The groups are shells around one centre, one inside the other: the same stretched ball of 4 dimensions in 9 sizes.
Some rows, each with its group after it:
[ 29 -67  18  -1  15 -46  -8  26 -60  37  76 -59  -9] -> j_385
[ -7   5   5  22 -27  -2  -8  10 -38  23  22 -27  18] -> j_385
[  6  10 -12  21 -17  11  38  17  -2  -3  -4 -13   9] -> j_380
[ 16  12 -14  18 -21  17  55  22   3 -15 -12  -2   6] -> j_262
[  6   0 -35  23  31  10  71  21  55 -13 -21 -27 -10] -> j_895
[ -1 -37 -11  16  39 -27  13  18   3  26  34 -59  -9] -> j_312
[  9 -33   8  13   5 -27  -9  15 -40  35  48 -54   0] -> j_895
[  8 -43 -14   7  34 -24  37  31   2   5  33 -34 -10] -> j_262
[ 10 -31 -19   9  27 -14  51  32  13  -5  18 -23  -8] -> j_895
[-11   6 -28  26  18   7  45  17  35  -3 -12 -24   1] -> j_289
[ 30 -42 -11   3  22 -17  56  35   0  -6  27 -25 -13] -> j_385
[-27  49 -52  34   2  42  91  22  77 -43 -62  23  13] -> j_359
[  7   4 -23  23   9   9  52  17  27  -5 -12 -26  -2] -> j_645
[ 16 -25 -30  11  36  -4  76  33  39 -18   0 -20 -14] -> j_895
[ -6  27  -8  27 -32  18  20  10 -11   4  -8 -11  18] -> j_312
[ -6  40 -44  27  -7  41  98  26  63 -46 -56  25   8] -> j_312
[ 27 -42 -17   7  36 -17  58  31  15  -3  21 -36 -18] -> j_645
[ -1 -14 -16  14   8  -5  41  27   3  -4  13 -13   3] -> j_289
[ -2  29 -45  30  16  32  89  19  74 -30 -51  -6  -2] -> j_359
[ 35 -48  10   3   6 -28  15  25 -41  22  50 -47  -9] -> j_645
[ -9  -9   0  16 -13 -10   4  19 -32  15  29 -19  14] -> j_380
[-33  39 -32  34 -10  26  42  14  34 -12 -32   2  20] -> j_385
[ 39 -69  14  -4  16 -42  12  32 -52  24  70 -49 -13] -> j_359
[ -7  13 -24  26   5  12  44  15  26  -3 -15 -20   5] -> j_289
[ 16 -41 -26  10  52 -18  62  31  35  -4  16 -39 -20] -> j_262
[ -7  24 -28  27  -4  22  57  17  32 -15 -27  -5   8] -> j_289
[-16  -8  -8  24  11 -12   0  11  -8  26  22 -44   7] -> j_359
[ 16 -24 -34  15  48  -4  78  28  54 -14  -7 -33 -19] -> j_908
[-28  33 -44  32  12  27  67  18  62 -23 -41   1  10] -> j_908
[-23  26 -48  30  21  25  79  23  72 -29 -42   2   4] -> j_908
[ 13 -36  -1   5   6 -21  25  30 -28   7  40 -23   0] -> j_908
[-19  -5  -8  18  -6  -7  12  22 -18   8  21 -12  15] -> j_262
[ 16 -17   6  14 -13 -11   7  17 -37  20  31 -36   5] -> j_380
[  4   4  -1  18 -27   4  18  17 -28   7  13 -14  14] -> j_380
[ 10 -31  11  12  -2 -25 -12  15 -47  35  49 -50   3] -> j_645
[ 14 -11  18  14 -36 -11 -12  13 -64  28  39 -33  13] -> j_312

New rows. What belongs after each?
[ 15 -45 -15  10  45 -26  37  25  12  13  30 -53 -17] -> j_908
[  3  31 -38  28   2  33  84  18  58 -29 -47  -3   1] -> j_312
[  8   5 -33  23  22  13  70  20  50 -14 -24 -25  -8] -> j_908
[  5 -12   3  17 -11 -10   3  15 -32  22  28 -35   7] -> j_289
[  1  15 -14  21 -19  14  41  19   2  -7  -8  -6  11] -> j_289
[-31  35 -45  35  15  27  64  16  66 -20 -43  -4   9] -> j_262
[-14   6  -2  24 -16  -2  -2  10 -23  21  16 -29  16] -> j_908
[ 33 -78  15  -2  31 -52  -2  27 -50  38  79 -69 -17] -> j_312
[ 21 -16 -35  11  30   6  95  36  50 -32 -15  -7 -14] -> j_359
[-18  48 -47  33  -4  43  89  20  70 -40 -61  18  11] -> j_262
[  3  25 -37  25   2  30  86  23  54 -32 -42   3   1] -> j_908
[ -6 -29 -19  15  36 -18  30  24  14  10  22 -38  -6] -> j_385
[  2 -43  -4   7  20 -29  15  29 -22  16  46 -33  -2] -> j_312
[  6 -31 -32  15  54 -12  63  28  47  -5   5 -39 -17] -> j_262
[ 22 -54  29   3 -10 -43 -32  19 -86  48  80 -57   2] -> j_262
[ 40 -52 -12   3  37 -22  60  33   9  -1  28 -43 -23] -> j_262
[ -7 -10 -11  21  11  -9  14  15  -2  18  17 -39   3] -> j_380
[-25  36  -9  29 -42  20  13  12 -16   1  -9   5  30] -> j_312
[ -8   5  -4  22 -16   0   6  12 -20  16  14 -25  14] -> j_380
[ 16   5 -36  18  16  19  93  29  53 -33 -30  -2  -7] -> j_908
[ -6 -14 -14  15   8  -8  30  25  -1   2  17 -18   5] -> j_289
[-28  25 -30  34   9  15  33  10  36   2 -21 -22  11] -> j_312
[ 44 -57  -2  -1  25 -27  46  33 -15   6  41 -43 -20] -> j_262
[  9 -29   4  13   5 -22  -1  16 -32  28  41 -48   1] -> j_289
[  5  29 -48  25  11  37 110  28  77 -47 -56  13  -2] -> j_312
[ 30 -61 -13   1  48 -32  51  35   8   5  39 -46 -23] -> j_312
[ 44 -46 -13   5  35 -17  62  29  14   0  21 -47 -24] -> j_312
[ 25 -33 -25   8  36  -9  75  34  32 -15   7 -25 -17] -> j_908
[-18  27 -25  29  -8  19  40  14  23  -7 -21  -8  14] -> j_380
[ 12 -19   5  14  -9 -14   4  16 -35  23  33 -39   4] -> j_289
[ -2 -46   3   9  20 -36  -7  23 -35  31  57 -48   0] -> j_312
[ 18 -41 -27   9  52 -17  67  32  38  -7  13 -37 -21] -> j_262
[  1   6 -39  24  29  14  77  22  61 -20 -28 -18  -7] -> j_380
[-23  13 -47  29  38  14  70  21  73 -18 -31 -16  -2] -> j_359
[  6  12 -21  25   3  13  48  14  25  -2 -16 -27   0] -> j_359
[-13   9 -45  24  31  15  82  27  67 -28 -31  -4  -2] -> j_908
[  8 -16  22  10 -41 -17 -21  17 -79  29  51 -24  18] -> j_359
[ -4   6 -43  26  38  13  77  20  71 -17 -30 -25  -9] -> j_385
[ -9   7 -40  25  31  13  71  22  61 -18 -26 -17  -4] -> j_380
[ -4  12 -34  19   4  19  80  31  40 -34 -24  15   5] -> j_359
[ 30 -45  -8   6  30 -22  43  28  -1   7  31 -45 -17] -> j_380
[  8   4 -23  24  13   9  50  15  31  -1 -14 -33  -4] -> j_359
[ 26 -52  -1   8  35 -32  18  21 -12  27  45 -66 -17] -> j_262
[  7  -1 -35  15  16  13  87  34  45 -33 -20   5  -4] -> j_262
[-12 -16 -22  23  37 -12  26  16  26  15  11 -47  -5] -> j_312
[ 37 -78  19  -5  20 -51  -1  30 -61  34  81 -60 -14] -> j_312
[ -6  11 -42  29  34  15  71  17  69 -14 -32 -27  -7] -> j_359
[  5   0 -52  19  44  17 111  33  87 -41 -39  -3 -14] -> j_312
[ 23 -19 -32  10  28   4  92  36  44 -30 -10  -8 -14] -> j_359
